The rows are grouped in 4 ways, from coarse to fine. Each group lies inside one group of the grouping before and may be the whole of it. The rows also spread widely along 15 directions, which tell nothing about the answers.
In the rows, 128 means zero.
Known rows, each followed by its group in each grouping:
[166 120 111  76 137 133  65 136 135 138 123 131 121 119 140 135 123  93
 135 154 145  90 142 125 132 130 123 142 191  75 122 112 149 145 191 101
 154 158 156  80 121]  gafa q_400 vadak sof
[ 83 127 165 140 162 224 137 118 126 121  93 112 132 132 147 124 158 132
  22 159 154 134 150 169 106 133 124 188 138 163 138 127 117 114 147 130
 179 141 115 132 106]  gafa q_454 zop Vado
[135 111 141 109 106 166 156 148 119 167 120 117 132 123 147 109 133 127
 115 150 133  86 129 175 143  86  80  88 171 137 115 138 128 138 111 119
 149  90  98 155 140]  Fis q_292 ref Noza
[123 117 132 126 124 148 119 120 157 132  97 102 100 138 110 160 147 109
  77 113 123 162 139 118 132 147 151 132 123  99 126 134 131 126 145 148
 135 168 117 122 132]  Moti q_487 sen Gezu
[110 117 136 103 125 142 132 140  77  90  97 137 120 115 150 154 159 169
  79 168 147 126 144 166 108 136 122 116 136 109 161 154 118 132 144 144
 176 113 112 138 137]  gafa q_400 lefop luval
[141 147 157 118 165 133  87  96 160 128  88 125 118 148 116 158 134 111
  98 140 152 157 145 108 132 127 153 163 159 101 116 133 129  99 134 119
 164 182 117 121 133]  gafa q_400 lefop foz
[143 102 141 185 135 195 126 192 143 154  92 114 141 171 173 142 160 100
  62  80 170 139 137 146  67 113  84 117 139 148 157 104 108  89  89 168
 123 127  88 138 138]  gafa q_400 Pupug nazam
[126 126 164 109 150 143 146 121 116 102 100 135 108 128 135 180 153 156
 109 143 119 156 139 124  97 110 127 120 130 107 127 168 138  94 136 126
 173 134 115 164 138]  Pura q_795 Nute fif
[122 134 141 135 164 183 118  89 138 164  89 128 140 150 139  75 133 103
  48 143 147 106 158 149 183 131 161 147 153 152 125 112 108 159 150 144
 151 141 155  94 122]  gafa q_454 gafat golim
[ 89 121 129 115 138 133 162 100  99 112 107 126 122 142 136 129 150 196
  85 126 158 147 145 163 171 126 146  85 103 132 151 123  87 113 121 169
 146 112  95 114 162]  Pura q_795 Sosuz Zot
[110 138 110 120 147 118 120 105 134 130 158 108 103 102 113 185 121 103
 113 153  96 127 140 145 107 151 130 141 112  90  79 190 169 186 166 133
 127 148 135 171  96]  Pura q_763 virat Ripa
[107 124 108 137 125 123 131 112 152 140 128 104 102 123 101 170 128 124
  81 115 121 156 145 157 142 163 138 113 107 118 110 165 116 166 136 171
 117 131  99 138 128]  gafa q_400 vadak finin
[178 109 142 106 118 166 111 107 141 146  82 160 105 144 125 126 119 108
 110  87 102 136 147 101 136 102 111  97 121 116 163 162 147 130 140 131
 103  89 147  97 152]  gafa q_454 zop Gov
[114 113 127 141 160  89 133 103 113 139 140 106 146 144 138 146 148 179
 108 114 174 124 142 143 176 129 158  79 111 105 112  95  92 103 124 160
 139 177 129 126 136]  Fis q_573 bere lif
[165 110 116 116 148 101 113 129 140 114 111 114 108 151 138 186 151 121
 121 101 118 159 124 113 115 154 137  58 109  50 140 158 143 135 149 183
 114 165 149 122 139]  Fis q_292 ref nerip
[130  92 158 116 120 100 158  86  85 150 154 100 137 122 151 132 142 142
  80  98  87 105 144 146 182 160 175 106  57 107  99 113 150 180 158 150
 124 160 193 102  95]  Pura q_795 lurob netat
[139 116 159 140 145 143 127 120 163 158 144  99 142 162 164 158 140 117
  98  72 149 135 141 127 112 115 108 145 102 138 107  96 139  92  93 144
 100 144 110 105 124]  Pura q_795 lurob Zom
[148 148  97 115 121 121  67 133  99 117  76 161 115 140 135 119 133  91
 128 176 159 104 138 104 115 111 129 120 171  71 168 143 147 152 139 105
 134 134 126 127 157]  Moti q_690 sida Pudil
[148  91 104  62 138  49 121 111 143 134 143 139  92  98 118 164 132 183
 165 122 113  96 169 128 168 113 145  97 164 139  99 138  82 148 172 132
 128  82 134  86 149]  Fis q_292 ref nerip
[127  74  84 166  73 196 117 191 134 167 101 110  82 128 125  98 128  67
  96  91 137 121 130 139 115 126  96 114 136 106 167  72 124 146 172 117
  91 117  70 114 162]  Pura q_795 lurob netat
[118 120 143 130 145 185 137 124 165 149 125 112 117 139 138 153 141 117
  80 104 133 145 147 146 103 117 103 147 127 156 111 140 130 113 122 145
 126 112 107 123 123]  Pura q_795 Nute fif
[153 132 158 155 128  95 126 147 115 154 134 100 160 149 175 162 139  92
 114 131 139  97 128 139 102 125 115 136 137  87  91 124 164 137  80 126
 129 166 101 179 112]  gafa q_400 vadak sof
[158  95 146 136 110 149 104 158  93 122  90 135 112 120 106 170 155 129
  80 111 118 165 126 124 118 149 146  73 110  79 155 154 129 124 159 138
 174 178 167 141 128]  gafa q_400 lefop luval
[143 146 121 129 133 106  91 154 129 127  71 149 125 138 131 150 153 122
  81 168 153 127 160 153 105 130 137 129 194 150 126 167  81 164 100 154
 161  90  95 137 151]  gafa q_400 vadak finin
[146  83  97 114 129  88 130 131 137 125 112 108 101 142 136 154 142 147
 110  82 122 139 149 127 165 162 160  70 115  79 151 101  96 148 175 190
  99 128 120  78 161]  gafa q_454 zop Gov
[108 126 123 142 135 145 112  90 108 121 101 147 117 145 149 118 129 131
  87 114 165 123 157 124 125 120 124 155  90 131 173 123 131 121 119 130
  94 109  98 108 146]  gafa q_400 lefop foz
[138 114 163 153 176 114 110 125 139 133 131  87 136 143 186 163 154  81
 105 138 140  96 141 106  73 131 142 201 148  82  89  88 162 114 154 104
 137 210 129 147  93]  Fis q_573 bere lif
[132 136 163 134 155 118 127 100  94 111  55 140 129 170 150 113 156 147
  90 147 161 148 141 110 160 119 179 113 131  89 159 100 112  96 121 133
 170 173 114 125 169]  Pura q_795 lurob Zom
[148  87 158 137  95 141 136 158 114 135 109  95 112 142 146 153 148 112
 117  96 130 145 116 111 115 125 124 119 115  58 144  77 153  80 139 100
 135 181  92 139 148]  Pura q_795 Nute fif
[151  94 119 150 166  85 154 138 148 151 139 112 120 139 184 170 145 114
 134  99 108  82 161 124  87 108 117 115 146 128  88 138 125 155 134 171
  90 100 116 152 125]  Fis q_573 bere lif
[166  87 142 139 110 115 146 188 124 122 105 110 112 149 174 187 163 117
 120  90 114 139 131 120  63 122 103  97 132  86 141 123 137 109 115 155
 115 115  87 149 154]  Pura q_795 Nute fif
[130 128 154 117 140 104 132 110 109 131 124  99 148 152 129 156 145 164
 107 127 158 153 123 141 175 135 158  85 115  74 114 106 120  92 111 145
 166 196 125 132 140]  Pura q_763 virat Ripa
[156 108 145 178 127 101 135 166 106 137  98 105 128 150 157 172 165  92
  72 109 100 139 134 129  82 157 154 106 111  96 114 149 135 169 112 173
 127 153 133 173 121]  Pura q_763 virat Ripa
[ 71 110 126 180 143 120 189 100 146 155 130 106  99 125  84 169 138 179
  87  85 125 170 152 137 168 120 158  90  79 166 100 151  79 104 108 165
 128 140  84 184 141]  Moti q_690 sida Pudil
[126 125 180 129 119 163 145  90 133 134  85 125  99 132 120 146 139 105
  73 124  89 161 142 117 117 125 141 161 104 124 121 166 158 129 125 110
 141 128 115 152 127]  Pura q_795 Nute fif
[175 122 223 119 149 161 142 136 149 145  97  90 151 156 157 170 154 103
  89 131 110 145 118 119 114 116 132 135 165  79  93 127 161  77 115 118
 196 205 136 163 111]  gafa q_454 gafat golim
[131 128  85 133 127  67 118 162 111 131 149 120 117 116 153 176 122 112
 165 158 144  80 139 145  97 120 101 110 161  76 106 144 142 166 132 128
 113 120  69 185 139]  gafa q_400 vadak finin

New rows, each followed by its group in each grouping:
[130 136 128 101  98 127  49 112 124 110 129 126 119 119 109 169 141 115
  85 137 153 152 129 134  96 157 109 156  93  99 148 157 154 143 117 103
 111 141 132  98 116]  Fis q_292 ref nerip
[124 104  97 154 105  90  91 148 156 150 164 110  89  90  78 212 122 109
 114  91 110 149 146 131  99 161 125 134 100 122  88 164 125 162 147 125
 100 141 109 156 109]  gafa q_400 vadak sof
[130 121 127 122 125 101 131 154  84 133 124 118 149 135 158 137 158 153
  92 149 149 103 140 173 144 134 139  79 140 116 116 118 105 164 117 164
 157 127 131 131 135]  Pura q_795 lurob netat
[161 106 145 157  76 111 108 171  76 136  97 126 122 122 136 153 140  87
 108 134 117 117 121 124  97 133 121 110 123  64 144 140 161 153 117 101
 136 153 108 184 134]  gafa q_400 lefop luval
[109 122 136 117 127 166 140 105 154 126 116 101  99 132 103 173 138 129
  91 110 122 173 129 123 135 136 129 112  99  88 128 154 151 103 140 146
 135 169 111 143 131]  Moti q_487 sen Gezu
[119  91 110 149  95 108 118 159 132 153 135 119  90  91 122 159 137 101
 106 117 105  95 161 124  88 123 125 176 140 160 103 133 117 167 147  96
 106  98 102 147 117]  Moti q_690 sida Pudil
[110 134 113 116 111 125 118 110  67 112 101 156 118 120 128 120 125 154
 117 167 162 112 138 144 148 116 123 104 120  90 170 144 133 134 133 108
 145 122  97 148 155]  gafa q_400 vadak finin
[ 85 120 122 130 151 184 116 117 140 129 111 119  94 108 115 124 124 120
 100 163 155 114 151 136 127 113 122 190 163 124 132 104 120 109 190  79
 156 147  77 141 131]  gafa q_454 zop Vado
[159 101 148 122  87 102  91 157 122 146 121 124 135 126 135 154 141 134
 101 103 143 115 148 133 118 121 115 139 137 141 130 105 107 125  99 107
 117 104 105 104 140]  gafa q_454 zop Gov
[ 92 125 131 133 130 154 131  94 119 139 144 119 124 113 116 147 126 144
  76 122 141 133 145 161 144 140 123 139  86 139 118 149 134 134 131 130
 131 138 122 134 108]  gafa q_400 vadak sof
[119 110  78 166 152 124  88 175 152 117 105 114  92 137 123 175 158 110
  99 122 164 153 138 130  79 154 128 109 142 100 146 128  95 134 158 164
 116 154  91 139 146]  Fis q_292 ref nerip
[121 146  88 123 113  93  83 132 100 108 109 140 117 123 126 158 135 118
  97 166 152 123 146 157 112 156 126 116 132  93 147 172 127 193 120 155
 117 103  96 138 143]  gafa q_400 lefop luval
[122 117 118 175 140 159 119 189  96 146 116 123 145 137 173 132 160 102
  91 144 168  84 137 141  75 105 106 127 158 129 133 110 126 127 120 126
 147 150 122 170 118]  Moti q_690 sida Pudil
[107 177 105 114 133 130  74  76 169  92 100 125  82 148  99 180 116  84
 110 151 144 192 130 110  97 154 118 161 101  55 147 181 177 142 124 130
  90 144  59 134 155]  Pura q_795 lurob Zom
[140 134 147 146 151 137  76 129 169 139  91 130 118 147 110 166 139 113
  91 116 166 166 149 109 108 123 138 165 157 133 121 124 106  82 114 115
 152 169 100 122 138]  gafa q_400 vadak sof
[175  84 189 147  85 111 118 197 101 130  80 108 138 134 167 170 188 114
  63 125 115 126 136 137  59 132 127 139 162 124 124 121 110 127  92 123
 163 128 117 148 128]  Fis q_573 bere lif
[ 86 130 145 111 133 105 101  83  96 130 166 127 129  85  93 161 123 181
 107 150 160 116 152 146 162 128 147 168 100 140  95 128 118 113 141  73
 166 168 131 139 101]  gafa q_400 lefop foz
[154  77 102 158 120 140 128 200 158 161 119  81 105 150 154 150 147  79
 125  82 141 127 125 124 107 133 117 100 161  71 126  58 120 114 163 149
 111 167  80 125 154]  Pura q_795 Nute fif
[152 113 148 148  81 146 135 155 111 130  79 137  96 136 141 151 140  86
 102 116  91 140 130 119  69 112 100 123 119 107 150 172 159 151 102 118
 107  83  79 173 154]  Pura q_795 Sosuz Zot
[132  98 170 149 138 163 156  93 121 140  78 136 115 147 146 120 150 134
  67  98 112 138 153 119 125 108 137 126 103 148 145 144 122 114 122 142
 125 112 133 129 138]  Fis q_573 bere lif
[122 112 121 156  97  86 139 119  96 138  95  85 128 164 151 111 144 108
  77 118 140 133 129 143 175 172 174 109  97  60 145  77 125 164 115 163
 101 164  82 119 159]  Pura q_763 virat Ripa
[152 106 183  85 151 129 153  69 171 130 107  90  89 142 156 155 133  88
 112 108  63 139 145  92 133 140 167 186 129  74  96 119 178 129 185 120
 129 168 131  97 120]  Pura q_795 Sosuz Zot
[130 116 109 166 111 113 105 162  24 114 115 141 143 137 160 125 153 129
 104 144 163 103 116 136 118 138 137  60  80  51 174 110 151 154 136 130
 134 178 150 164 135]  Pura q_795 lurob netat
[135  81 158 162  90 122 168 144 116 160  84 124  97 120 130 129 139 120
  89 103  94 120 153 130 133 117 142 138 133 148 124 124 108 135 124 113
 132 102  79 161 148]  gafa q_400 vadak sof
[205 114 169  76  92 141  75 193 151 140 119 110 146 132 146 199 153 100
 107 121 128 135 124 147  72 124  78 117 192  98 110 150 145 115  99 130
 166 127 134 107 120]  gafa q_400 lefop luval
[148  96 135 175 141 129  91 147 144 159 134 122 122 130 123 169 142 113
 112  81 150 130 142 102  91 109 120 129 118 131 111 113 117  93 128 109
 115 168 135 143 119]  Fis q_573 bere lif
[116 126 124 107 135 179 110 126 121  90  63 144  92 128 145 139 152 111
  55 165 131 143 154 144  82 149 127 165 150 117 175 166 129 152 170 146
 152 103 109 108 138]  gafa q_400 vadak finin
[ 91 116 164  68 130 137 179  57 124 126 164 103 110  99 110 166 129 189
  96 121  90 144 144 164 177 136 141 119  77 133  88 167 140 134 153 137
 153 123 140 120 108]  Pura q_795 Sosuz Zot
[ 88 111  94 158 164 135 123 103 123 139 142 123 108 121 150 128 140 114
  73 111 134 103 169 139 119 151 153 167  88 156 119 119 121 181 174 153
  93 121 142 108 105]  Pura q_795 Nute fif
[131 104 149 150 123 216 120 126 134 160  88 144  99 126 104 115 135 101
  63  98 114 153 144 123 123 111 125 129 110 159 142 143 127 123 154 112
 143 130 149 123 128]  Pura q_795 lurob Zom
[154  98 152 104 105 116 125 104  82  92  79 159  87 123 123 158 139 157
 140 127 112 148 130  84 115 103 128  88 104  52 181 158 155  89 153  94
 137 135 123 148 166]  Fis q_573 bere lif
[103 120  93 128 147  56 138 138 125 111 162 104 121 129 123 212 156 198
 114 102 150 158 146 164 135 159 147  55  95 118 104 147  75 141 113 210
 121 124 100 135 144]  Pura q_795 Sosuz Zot
[157 115 135 160 143 143 126 142 132 161 112 140 127 152 156 138 119 105
 151  98 154 106 136 101 109  75  94 111 143 103 134 114 149  78 111 106
 115 144  92 164 149]  gafa q_400 vadak sof
[135 119 153 145 145 167  99 111 140 127  91 121 114 141 137 152 149  85
  45 112 120 154 148 122  97 161 150 171 106 117 138 147 146 145 150 147
 133 162 152 110 105]  gafa q_400 lefop luval
[151  94 131 109  84 102 149 150 103 154 155  88 130 118 118 169 143 142
 106  95  93 136 116 168 169 159 138  32  97  79  97 141 131 172 132 170
 138 148 152 134 125]  Pura q_795 Sosuz Zot
[142 105 139 153 105 111 131 153 111 146 112 118 116 131 144 151 140 108
 106 114 115 118 142 129  98 120 123 134 125 120 120 131 133 142 111 120
 115 115  95 160 138]  Pura q_763 virat Ripa
[132 138 158 146 102 177 142 109 130 153 104 120 113 125  82 165 122  96
  73 122  89 177 116 147 132 138 116  84  90  97 114 219 170 152 107 139
 148 151 127 198 117]  gafa q_400 vadak finin
[ 89  85  99 149 133 225 176 156 144 151 149  80 101 126 131 139 134 126
 102  98 146 140 109 173 126 123  71  66 103  91 143 116 142  99 170 156
 120 158  85 159 132]  Fis q_292 ref nerip
[128 118  87 164 144 128 102 156 117 146 124 135 101 127 135 136 122  90
 158 133 156 100 135 104 106 100 117 121 148  78 130 103 144 124 166  92
 117 160  93 173 146]  Pura q_795 Nute fif
[ 75 142 132 153 197 173 175  86 139 149 143 105 132 149 131 135 128 161
 108 124 166 140 134 154 169 101 132  95 108 126  99 122 120  86 130 155
 154 177 100 171 131]  Pura q_795 Sosuz Zot
[127 129 140 214 149 145 118 138 123 168  75 144 119 145 112 123 132  93
  91 123 151 134 144 109 125 103 150 131 140 138 122 132 110 112 110 106
 149 171  97 200 140]  gafa q_400 vadak sof
[144  96 143 132 162 172 152 138 111 123 122 145 121 131 162 177 149 150
 100  89 118 131 145 131  84 108 100  82 100 127 147 172 141 104 147 170
 138 117 161 144 118]  gafa q_400 lefop luval
[ 79 102 103 122 147 126 107 134 127 115 164 102 105  89 116 176 146 168
 107 149 169 119 149 156 111 138 125 156 139 124 106 105  96 110 183 108
 154 161 103 130 114]  Fis q_573 bere lif
[135 119  96 126 113 131  97 137 117 154 118 129 125 120 127 122 132 101
  79 136 133 100 152 167 147 151 132 109 144 128 124 145 115 206 146 159
 123 105 141 107 124]  gafa q_400 lefop luval
[143 111 125 107 119 172 114 171 127 143 120 130 129 119 111 164 153 149
  94 122 141 139 132 153 119 111 102  65 157 136 127 159 106 113 130 149
 174 128 158 125 128]  Moti q_690 sida Pudil
[153 136 115  78  99 120 125  91 174 152 109 128  94 144  96 144 105 118
 142 106 106 155 137 133 175 113 112  76 142 101 120 170 134 152 110 152
  96  75  82 104 178]  Pura q_795 Sosuz Zot
[116 159 137 183 161 160 102 118 127 127 126 103 161 174 142 169 144 104
  61 116 179 166 114 139 107 156 119 101  70  75 139 146 158 114  84 174
 115 204 122 168 114]  gafa q_454 gafat golim
[155  89 111 134 116 153 122 175 167 165 113 113 117 147 139 142 133 119
 118  78 159 129 141 140 127 109  93  96 170 128 137  91  96  93 123 150
 116 113  78 100 162]  gafa q_400 vadak sof
